The rows are grouped in 4 ways, from coarse to fine. Each group lies inside one group of the grouping before and may be the whole of it. The rows also spread widely along 12 directions, which tell nothing about the answers.
Some rows, each with its group in each grouping after it:
[  3.5  -2.0  -4.0   3.0  -3.9  -8.2 -44.6  -3.5 -21.3  -2.2 -10.9   0.8
  -5.8  -7.7   6.1 -11.3 -17.6 -16.0   2.9  19.9   3.7  -6.4   4.3 -14.4
   6.9  -6.0  -0.2  -4.4  -3.8 -43.4   6.5  -8.7] | roki Z_771 Z_615 Mugit
[ 13.7   8.6 -25.9 -10.6   9.9  -4.3 -14.1  -9.1  -1.2  14.1 -28.5 -25.0
 -23.0  14.4  13.8  -6.1  -7.6   6.8   7.5  -0.2  -4.6  11.8   0.5  -3.6
   6.3  -8.9  -3.2  17.3  17.4  12.1   2.1  34.3] | roki Z_452 Z_523 Pepi
[-16.6   9.8  20.4   5.6 -11.5 -16.4 -11.2  19.9   7.9  -2.3   4.7  46.9
   4.7 -10.6  15.9   4.5  24.8 -12.0 -14.3 -10.3  19.9 -10.7  23.6   8.3
 -22.5  -3.6  15.4 -28.9   8.6  -6.3  13.7 -10.2] | roki Z_771 Z_615 Gor
[  3.3   1.8   3.6  -9.6   8.2   6.7 -28.3 -23.8 -25.1   6.9  -8.2  -2.8
 -17.9   0.2   4.4  -6.1  -3.7  -6.2 -14.4   0.9   7.7 -12.0   5.9 -16.2
   3.5  12.4  -5.6   8.5   3.7  -7.0  -9.0  11.1] | roki Z_452 Z_238 nep
[  5.7   7.9  14.4  22.7  19.7  -7.7  -4.7   6.0   7.5  -6.5  -6.4  -2.2
   1.3   4.7 -17.1  -2.9   9.7   9.1 -15.2  -9.3  10.1   4.9  -0.9  17.9
  -1.5  33.4  -7.3 -15.5 -14.8   7.8   2.7   9.6] | goziv Z_640 Z_792 timag
[-10.3  15.9  -0.6   8.5 -16.8  -1.9   6.6   3.2  14.8 -19.0  14.0   0.7
  11.0 -19.9 -14.6  -3.0   8.3  14.2 -11.9  -4.5   9.4  -0.9  10.4  18.5
   8.2   4.5  -9.2 -24.1 -15.9   5.3   5.7 -21.0] | goziv Z_640 Z_914 Refid
[ 29.8 -23.6  -1.3   3.0  32.3   3.4 -25.0  -3.8  -6.1  18.9 -11.8  -8.6
  -4.4  10.6  -2.3  -7.9 -13.7  -9.1  -4.7  -1.6 -29.2  -3.1  -5.5  -1.5
   2.4  -9.4   0.5  -4.9 -16.7 -11.2  10.1   8.2] | roki Z_452 Z_523 Dofe
[  7.5  -4.5  13.6   4.9  26.9  12.6  -7.9 -24.0  -2.3  14.7   7.1  -4.6
 -14.4   8.0 -14.8   1.6   4.2  10.6 -38.8 -11.6  -7.1  -2.4   2.2   4.0
   0.0  24.7  -1.3  -2.8 -14.6  14.1  -2.8  20.0] | goziv Z_68 Z_442 faduv
[ 10.4 -11.2 -13.7  31.9   1.7 -13.8 -25.0   2.0  14.2   4.6 -17.1  -3.4
   7.8   6.7  -8.6 -11.3 -21.0   3.1  -7.6   8.2  -6.7  17.5   7.4  19.5
   7.2  -2.6  -9.1 -16.6 -28.3 -14.9  28.9  -3.4] | roki Z_452 Z_98 Kize
[  3.0   6.4  -1.7  15.6  -6.8 -11.0 -32.7  -1.1  -6.4  -9.1 -22.5  -7.7
  -7.0  -3.0  -3.0 -10.6  -9.9  -3.4  11.8  21.3   9.9  -1.7   1.3  -8.6
  15.1  11.7 -13.0   4.3  -6.8 -31.0   3.0  -8.1] | goziv Z_640 Z_121 fiduz
[ -4.9 -14.9  12.3  22.3 -20.4  18.8   8.5 -15.0   9.3  -0.6  -1.0  13.1
   0.5  -6.7   3.3  19.1   0.1   5.0 -13.1  24.3  -8.5 -16.0  12.3 -14.7
  16.8   4.9 -10.5  10.9  -8.1 -16.6  -5.5 -26.3] | goziv Z_640 Z_121 Bimo
[ 17.5 -27.0   4.8   6.5  23.6  -1.0   3.9 -10.3   8.9   9.5 -11.8   0.4
   1.1  10.4  -5.2  -0.7  12.1  -0.8  10.8 -11.6 -22.8  -2.9   3.4   9.0
 -13.2   1.8  -3.8   3.4 -24.4  28.2  -4.4   8.3] | roki Z_771 Z_53 diz
[  9.7  12.8  -2.1  -1.3  10.3 -21.0 -13.3  11.2   1.8 -14.1 -13.2 -14.7
  -2.2  -2.9 -11.0 -20.0  13.2   1.4  27.0  -4.8   4.0  -4.2 -10.7   5.0
  -6.0  15.9  -9.3   0.1  -7.5  -1.7  -3.2   1.2] | goziv Z_68 Z_441 vomo
[ 16.0  13.6 -10.2   1.4   5.0 -21.8   4.3  11.9   1.1   0.9  -8.4 -14.3
  -2.2 -15.8   7.6 -11.3   8.5  18.6  -6.5   6.4 -12.7   5.3  -0.6   9.9
   0.9  10.2   1.4   0.8   7.2 -19.2  27.0  -1.6] | goziv Z_640 Z_914 vodi
[  8.6 -19.6   0.2  22.5   2.6  -6.7  23.8  19.3   4.7 -14.4  -0.4   6.8
  28.0 -15.1   2.1  10.1   1.9  -8.9  24.3   3.0 -15.2  -4.9  -3.9   7.2
  -7.4 -14.8   4.7  -1.4  -6.6 -15.3  10.2 -16.7] | roki Z_452 Z_238 sedep
[  6.8  -4.4  12.8  15.6  24.2  -5.9   1.3 -11.5   1.1   7.3 -13.7  -0.8
  -8.5  11.9  -5.4   1.0  16.2   5.2  -4.7  -9.4   3.5   2.6   2.0   6.3
 -10.8  30.6  -2.2  12.6  -6.3  14.3  -2.0  23.1] | goziv Z_68 Z_441 depe
[  1.9  -8.5  -5.4  -3.3 -13.3 -14.7 -17.2  -8.1  12.6  13.7 -23.7  13.2
 -16.1   2.2  21.9 -10.6  15.7   2.1   7.8  10.6 -12.6 -12.2  17.8  -5.3
 -10.0  -1.5  -4.2  18.8   3.5  -6.4   9.7  -8.4] | roki Z_452 Z_523 Dofe
[-12.5  19.9 -16.4 -12.6 -14.8 -18.6   5.3 -10.0  -9.5 -18.9  -5.8 -11.7
  -9.0 -28.1  13.1  -7.3  16.2   3.6  32.5   3.8   8.1  -2.0   5.7  -3.7
  -7.4  -1.0   2.8  24.1  19.1  -4.1  -2.3   2.2] | goziv Z_640 Z_121 Bimo
[  3.7  -2.8  -7.2   9.2  27.0 -12.9 -23.4  -8.4 -17.5   9.4   1.7   3.1
  -0.8  -5.6   2.2  -3.5 -12.7 -12.2 -16.8 -16.7   2.6  18.6   9.3  18.2
 -12.3 -10.4  18.3 -17.1  -3.4  -7.4  28.3  29.1] | roki Z_452 Z_98 Kize
[ -7.9  31.9   3.8 -14.5 -15.5   8.8   2.2  -0.7  -9.5  -9.0  11.6  -1.4
  -9.0 -22.2   5.5   5.0   6.9  10.9 -26.5   3.8  14.9 -12.3   6.0 -10.4
  15.2   7.4  -2.2  -9.0  22.4  -9.0  -5.7  -7.8] | goziv Z_640 Z_121 fiduz
[ 16.7  -0.8 -25.8  -8.7 -12.2  -0.9   9.6   5.8  24.8   4.9  -4.6 -16.2
   2.9  -4.6   3.2  -9.4  -2.6  16.9   2.3   0.9 -27.7   3.3   1.9  10.1
   9.7 -26.0 -10.9  -8.3  -7.2  13.1  12.9 -13.2] | roki Z_452 Z_98 Kize
[-16.4  -1.0  14.3  21.9  -7.5  -6.5  -8.9  10.4   0.0  -4.2  13.7  39.0
   4.5 -14.8  14.6  17.5   1.0 -12.9 -26.4   9.9   9.4 -10.5  17.7   1.7
 -12.1  -6.7  21.0 -20.7   7.3 -33.5  18.2  -9.7] | roki Z_771 Z_53 diz
[ 18.2  -3.5  15.9   4.9  11.8   2.0  -1.9  19.2 -17.5   0.2  -9.4   5.7
   6.1  -2.2   9.3   6.8   2.6  -9.3  -3.4   9.3  -4.1 -16.1  -6.2 -16.4
   2.3   9.6   0.3  -3.2  12.2 -27.6  -2.6  -5.0] | roki Z_771 Z_615 Mugit
[  0.6 -29.3   7.3  10.2  18.8  -8.7 -18.5  -8.9  16.9  10.4   2.6  28.2
  -4.2   5.5   3.5  -1.3  10.8 -16.4   1.4 -15.5 -19.4  -7.9  12.8  13.0
 -28.6 -18.8  16.4 -12.6 -22.8  10.6  14.3   3.8] | roki Z_452 Z_238 nep
[ 16.8 -20.2  17.5  -9.2  17.5  14.0 -18.2  -2.3  -7.0  17.7  -3.2  19.2
  -4.4  10.4   3.6   6.8   3.7 -18.1  -8.0 -10.9 -13.6 -17.5   7.8 -10.1
  -2.7 -18.0   2.1 -16.2  -9.9   9.5  -7.9   1.9] | roki Z_771 Z_53 diz
[  6.4  17.5 -17.3  -1.7 -15.5 -19.6 -13.2  14.4   2.4  -3.7 -29.0  -7.1
   7.7   1.7   2.4 -10.7  -0.3  -2.5  33.0  -9.7  20.1  20.9  10.7  12.1
  10.8 -23.2 -11.4  -8.5   0.0  10.0  11.6   9.2] | goziv Z_68 Z_441 vomo
[  0.5  -6.4   7.6  18.8  34.0   7.9   4.1  -1.5  -7.3  -5.3   0.8   0.6
  -2.0  10.2  -4.6  23.4  -3.0 -16.3   7.0 -18.4   8.5   8.3  -4.0   6.3
  -7.4  -7.1  17.8  -7.3   4.0  11.8  -5.3  37.9] | goziv Z_640 Z_914 Refid
[ 16.4   7.0   9.4 -12.7   2.7 -22.1 -14.9   2.0 -44.7  -8.4 -17.8  -7.0
  16.9 -29.0   1.8 -25.8  14.8  -6.2  17.4   0.6   9.2  -9.1   3.7  -6.6
  -0.9  26.8 -15.9   8.1  -3.9 -25.9   1.5 -17.4] | roki Z_771 Z_615 Mugit
[  6.6 -22.0  -3.4  31.4  25.7   1.7  38.0  10.8  12.6  -0.3  15.6   5.3
   9.8  -7.7  11.3  29.3  -5.0   1.3 -14.0   4.1 -29.6   2.4  -7.9  11.0
 -16.6 -12.9  30.8   1.0  11.2 -15.8  22.1  13.2] | roki Z_452 Z_238 sedep
[ 13.5  21.0  -8.7 -12.7  -5.2  -9.1 -12.4  -0.1  -3.6  -2.8 -11.8 -23.5
 -15.1 -11.5  -0.5 -20.0   6.2  19.6  -4.4  13.5  -5.9  -8.8  -3.8  -7.1
  13.8  20.3 -16.4   6.7   3.1 -15.7   2.9 -11.2] | goziv Z_640 Z_914 vodi
[-18.3  -8.9  -7.4  -1.5 -19.7   0.2 -15.2 -41.0   1.2   1.5  -5.3   8.8
 -18.2  -8.1   9.2  -3.9   7.8   1.0   1.9   7.7   1.5 -11.1  23.0  -5.9
  -7.4   1.2  -4.5  24.2  -6.5   7.3  -6.2  -4.5] | roki Z_452 Z_238 sedep
[  7.5  16.2 -21.3 -23.1  -3.7   2.6  22.4  -5.3  12.9   0.3   4.5 -22.9
  -9.7 -14.4   4.9  -1.7  11.4  22.0   2.7  -9.6 -17.6   3.3   0.6   6.5
   5.3 -18.2   0.1   2.4  10.7  28.7   0.5   6.9] | goziv Z_640 Z_121 Bimo

New rows, each followed by its group in each grouping:
[  3.3 -14.0   4.8  10.5  14.5  -5.7 -25.9  -0.6 -13.1  -3.9 -15.1   8.4
  -3.0   4.4   4.5  -0.4  -3.6 -25.6  24.5   2.0   2.7  -9.7   0.2  -9.3
  -9.1  -4.4   3.7   6.1  -1.4 -18.6  -4.2   7.3] | roki Z_452 Z_523 Dofe
[  2.5  -4.0  -2.5  29.6   0.1   4.6  -7.8   0.8  26.4   1.2 -16.2  -4.0
 -17.5  17.5   1.7  11.1  -8.6   9.1  -5.6  22.9  -8.2  -2.1  -3.4  -6.8
  10.0   7.8  -3.4   6.7  -0.3 -13.1   0.8   4.7] | goziv Z_640 Z_121 Bimo
[-11.5  -5.4  12.5   9.4  11.1  16.8   5.0 -12.7  -8.7  -2.7   7.3  16.1
  -8.7   3.1   7.7  23.5   2.9 -12.4 -12.4  -6.6  11.3 -12.7   5.1 -10.0
 -10.0   2.9  12.1   2.9  14.2   5.7 -14.7  18.8] | roki Z_452 Z_238 nep
[  0.4 -19.9   2.0   9.7  15.2  -3.9   8.9 -12.9   5.0  17.3  -8.7  14.7
 -15.8   8.1  21.8  20.1  12.3  -7.2   5.8  -1.1 -16.4   0.3   9.3  -3.6
 -20.6 -13.4  23.3  24.7  15.2   1.4  10.2  28.6] | goziv Z_68 Z_442 faduv
[ 16.5  -9.5 -11.1  17.7   1.9 -12.4  21.6  17.5   4.8  -4.6  -4.0  -6.6
  22.4 -21.0   6.6   7.7  -5.8   2.4  14.1   7.8 -22.1  12.4  -0.1  12.8
   6.6 -24.7   8.3  -3.9  -1.9 -20.7  28.7 -10.7] | goziv Z_640 Z_121 fiduz
[  0.7  15.2   8.4 -11.0  -4.6  12.1  18.0   4.3 -20.4 -13.3   7.7  -1.3
   9.3 -20.6   2.4   7.1  10.8   0.8  -6.7  -4.0  10.5 -18.2   0.0 -11.6
   7.2  11.2  -8.6   0.9  17.5  -2.9 -15.8  -9.5] | roki Z_452 Z_523 Pepi
[ 17.2 -24.6  20.7  12.2  23.7   3.8  27.9  16.8   2.4   7.6  -1.0  22.3
  18.2  -0.8   8.1  17.8  18.8 -10.4   1.4 -14.9 -19.7 -11.9   1.8   4.7
 -16.6  -3.2   9.4  -4.4   1.2   6.2   4.9  -1.0] | roki Z_452 Z_523 Dofe
[-12.2   1.0 -11.6  27.2 -12.7  14.6 -14.0 -15.8  13.4 -12.0  -9.3 -10.3
 -11.8  14.1  -8.4   8.4 -22.9   5.1  -6.4  18.9  13.6  -0.5   0.9  -6.0
  16.6   8.0 -13.5   3.7  -8.5  -3.0 -14.1   4.3] | roki Z_452 Z_238 nep
[ 24.9 -13.9  -6.5 -11.1   7.0   6.5  -8.7  -5.8  -3.0  13.9 -16.1 -14.1
  -7.3   5.4   6.3  -5.5  -2.9   2.6   3.3   8.2 -25.7  -7.6  -1.8 -12.5
   9.0  -8.5  -8.4   7.0  -4.7  -0.4  -3.9  -3.0] | roki Z_771 Z_615 Mugit
[  3.1   0.2  21.5  -4.2   5.7  30.0 -12.8 -15.6 -14.5   3.3  -1.1   4.6
  -9.7  10.8  -8.9  12.7  -0.6  -9.5 -13.0  -4.3  12.6 -17.5   2.0 -21.0
  16.8   7.1 -12.0  -3.0  -2.3   7.5 -27.5   5.1] | goziv Z_68 Z_441 vomo
[  4.1  20.5   3.0   5.9   6.9  14.3  33.5  16.0 -11.7 -11.9   8.3 -11.4
   1.0 -11.4   9.2  28.9  -2.4   7.1 -15.5   6.0   6.1  -2.2 -11.1 -10.1
  13.3   4.1   9.0   1.0  37.0 -14.5  -5.1  14.3] | goziv Z_640 Z_792 timag
[  8.7   8.5   8.6 -13.0  12.0  -2.6 -13.6  -3.1  -9.1   5.3  -7.6   0.8
 -12.3  -1.6   3.4  -3.7  13.9  -2.9  -1.9 -11.3   1.9  -6.5   4.2  -2.5
  -1.6   3.0  -0.7  -3.7   4.9   7.5  -2.6  11.2] | goziv Z_640 Z_792 timag
[ -8.2  -0.6   6.5   2.1   6.0   9.7  -3.5 -18.5   5.9 -15.3  24.9  -4.1
  -7.2 -19.3 -17.4  -2.7   6.3   5.3 -12.4   0.6 -10.8 -18.8  -3.4   0.2
  -2.3  11.2  -0.1  -7.6 -18.9  -1.2 -11.0 -14.7] | goziv Z_640 Z_121 Bimo
[-18.2  -3.6   1.8  19.5   1.9   4.3  45.4   8.3   3.5 -36.2  18.9   4.6
  17.1 -18.8  -1.8  27.7  10.3  -8.1  27.2  -3.0   5.7  -9.8  -7.1   2.9
 -17.9  -2.0  13.4   6.5   9.0   8.6 -21.3   1.2] | roki Z_771 Z_53 diz
[-10.9  -3.3 -10.1   6.3  -6.4  -8.3  -5.0  23.9  22.1 -26.6   9.7  14.3
  11.3  -6.4  -2.7   2.0   0.2 -24.3  41.3 -11.1  -0.6  -8.3  -3.3   9.1
 -17.3 -42.8  11.1 -25.8  -6.8   3.2  -1.7  -9.8] | roki Z_452 Z_98 Kize
[ -6.8  -3.3  -4.9  18.5 -13.5   7.1   7.2 -24.4  12.0  17.4 -29.5   5.4
 -18.1  22.2  17.5  19.5   2.5  15.2 -15.9   9.9  11.9  11.5  24.5  -2.3
   6.1  12.9  -8.9  24.0  10.1  25.2  -5.0  25.6] | roki Z_771 Z_53 diz
[-24.2 -11.0  -8.7  20.9  -7.8  -8.2 -30.3 -20.8  10.9 -10.1  -1.3  14.5
 -12.5   1.8  -0.4   4.1  -8.6 -20.3  23.9   7.2   9.2   2.2  13.0   1.6
 -10.8 -23.6  12.6   4.5 -14.5 -10.8   2.5   7.2] | goziv Z_68 Z_441 depe
[ -0.1  17.4   6.2 -20.2   8.1   6.6 -31.7 -10.6 -22.4   2.1  12.2  -0.6
 -15.4 -11.6  -1.2  -9.3  -1.8  -3.1 -32.1  -3.8   9.0 -13.2   3.7  -9.6
   2.5   8.0   3.3 -18.8   4.0 -10.2  -5.8   2.8] | roki Z_771 Z_615 Gor
[ -0.4   7.0  -9.7  -4.8  -5.6  -4.1 -18.9 -18.7  -0.8  -5.3 -29.0 -19.1
 -29.5   9.6   6.7  -7.2   8.4   3.9  29.2  15.9   4.3 -10.5  -0.2 -19.8
   4.4  15.2 -14.3  34.2   9.5   0.1 -20.0  10.1] | goziv Z_640 Z_914 Refid
[  2.8  14.5  -2.6 -11.5  23.0   5.7  22.4  -2.6  -9.4 -18.2  27.8 -24.9
   1.1 -23.5 -13.0  -2.3   7.9  13.7 -15.6 -10.5  -8.4  -8.1 -16.1   5.7
  -8.4  19.8   6.6  -7.1   2.9  10.2 -13.9   5.5] | roki Z_771 Z_615 Gor
[ 18.5   9.4 -17.9 -19.8   0.6  -3.4  -2.0  -6.1  -4.7  29.5 -11.4  -8.0
 -10.4  -5.0  22.4  -4.8  -1.1  16.0 -30.4  -5.2 -15.0  11.8  16.0   5.9
   8.8 -15.9   2.9  -1.1  18.3   4.0  26.7  14.9] | roki Z_452 Z_523 Dofe
[ 16.3 -31.1  10.7  15.5  28.0   8.9  18.5  -9.2   0.4  16.7   0.1   6.5
  -0.2   3.2  10.4  18.8   5.8  -0.3 -16.2   3.2 -31.0  -4.7   1.0  -2.2
 -12.4   3.6  14.5  10.8  -1.9  -1.1   5.0   9.6] | roki Z_771 Z_615 Gor
[ -2.8   7.3 -15.5   8.3  -7.5  -9.5  -3.3 -26.3 -11.0  -8.0 -27.1 -23.2
  -5.2  -6.3  -1.9  -7.1   0.3   8.9  26.3   4.4  14.6  15.6  10.3   2.6
  10.1  13.4 -17.1  28.1  -4.0  10.8  -6.0  14.4] | goziv Z_640 Z_121 Bimo
[ 14.2  10.6  17.9   8.4  26.9  -0.9   8.3  16.0   7.6   7.4   3.6   4.2
  -3.5   5.6  -4.8   5.6  14.6  10.6 -32.3 -12.8  -2.2  -3.4  -5.7   8.6
  -5.7  23.4   6.3 -17.4   5.3   3.1   8.3  15.1] | goziv Z_68 Z_441 vomo
[  4.4   5.4  -2.4 -17.2  22.3  -1.4  22.7  -8.8  -6.4 -11.2  24.5 -16.9
  -3.2 -25.2  -6.0  -2.5  18.1   7.6   2.8 -13.1 -20.0 -12.0 -12.7   3.4
 -15.8   4.7  12.7   6.7   3.8   7.5  -4.7   5.2] | goziv Z_68 Z_441 vomo
[ -9.1   9.9  -9.1 -18.3   7.2   3.9  13.6  -3.5   6.1 -13.9  19.6  -5.0
 -10.9 -15.1   3.7   2.8  14.3   0.8   5.4 -12.4  -8.4 -16.0  -5.3  -0.7
 -16.3  -9.8  12.2   1.3  15.1  16.5 -13.5   7.6] | roki Z_452 Z_523 Pepi
[ -5.3  -1.1  14.3  18.3   0.3  -4.8  -5.5  10.8  18.3 -10.5   3.9  15.3
   0.6   1.1 -10.0   1.6  12.2  -1.5  -0.9   0.9   1.6 -13.5  -0.1   3.8
  -8.4  10.6  -0.9 -11.4 -12.4  -7.9  -1.3 -10.4] | goziv Z_68 Z_442 faduv
[  6.7  -5.0  -1.0   9.2   5.2   8.8  28.2  -2.9  12.5  -6.6   4.0 -11.0
   1.2  -3.7  -4.4   5.6   9.6  16.0  -7.5   3.5 -17.0 -11.7  -7.8  -0.1
  -2.2  20.1  -8.6  10.4  -0.9   9.9  -9.1  -6.5] | roki Z_452 Z_98 Kize
[  2.6   3.4  15.1  -3.3  28.5 -11.4 -28.8  14.7  -2.2  -5.6  15.2  14.0
 -12.5  -5.4  -1.1  -9.4  10.5 -12.8 -14.3  -5.8  -7.1 -22.1  -9.6  -2.2
 -25.4   9.9  19.7 -25.3   0.3 -21.0   2.1   1.9] | roki Z_771 Z_615 Mugit
[ -2.8   2.8  15.2  10.8   7.1 -10.5 -15.6  -9.5 -18.5  -1.8 -10.2  10.7
  -8.8  -8.7   7.9   1.5  11.0  -6.2  -4.8   7.7  11.3  -7.4   9.2  -6.2
  -5.4  23.7   2.4  12.0   6.7 -23.6   4.0   4.9] | goziv Z_640 Z_792 timag
[-15.7  10.1 -12.1 -11.8 -22.7  17.4 -10.9 -39.8 -18.1  -5.8   9.7 -12.0
 -18.3 -24.1   4.8   4.7 -11.2   4.7 -10.6  18.1   3.6  -8.6  12.3 -19.4
  19.8  -7.5  -4.2  17.6   6.8 -14.1 -10.9  -7.3] | goziv Z_640 Z_121 Bimo
[  6.6   9.7 -20.4  -5.8  -2.9 -15.3 -21.4   9.5  14.1  -0.4  -5.3  -6.3
  -4.4  -3.0   1.3 -17.2  -5.3   3.8   1.6  -6.8  -4.8   5.8   4.1  14.7
  -1.1 -21.4   0.5 -21.6  -6.5   3.3  18.4   1.4] | roki Z_452 Z_238 nep
[ 10.6   1.9 -13.5  -9.3   9.9   3.3 -26.6 -24.9 -23.0   8.8  -1.5 -20.0
 -11.7 -10.2  -1.8 -12.7 -17.8   3.8 -20.3   4.1  -6.9   1.3   2.5  -3.3
  11.0   0.3  -3.1   2.0  -5.2 -13.7   7.7   8.2] | roki Z_452 Z_238 sedep
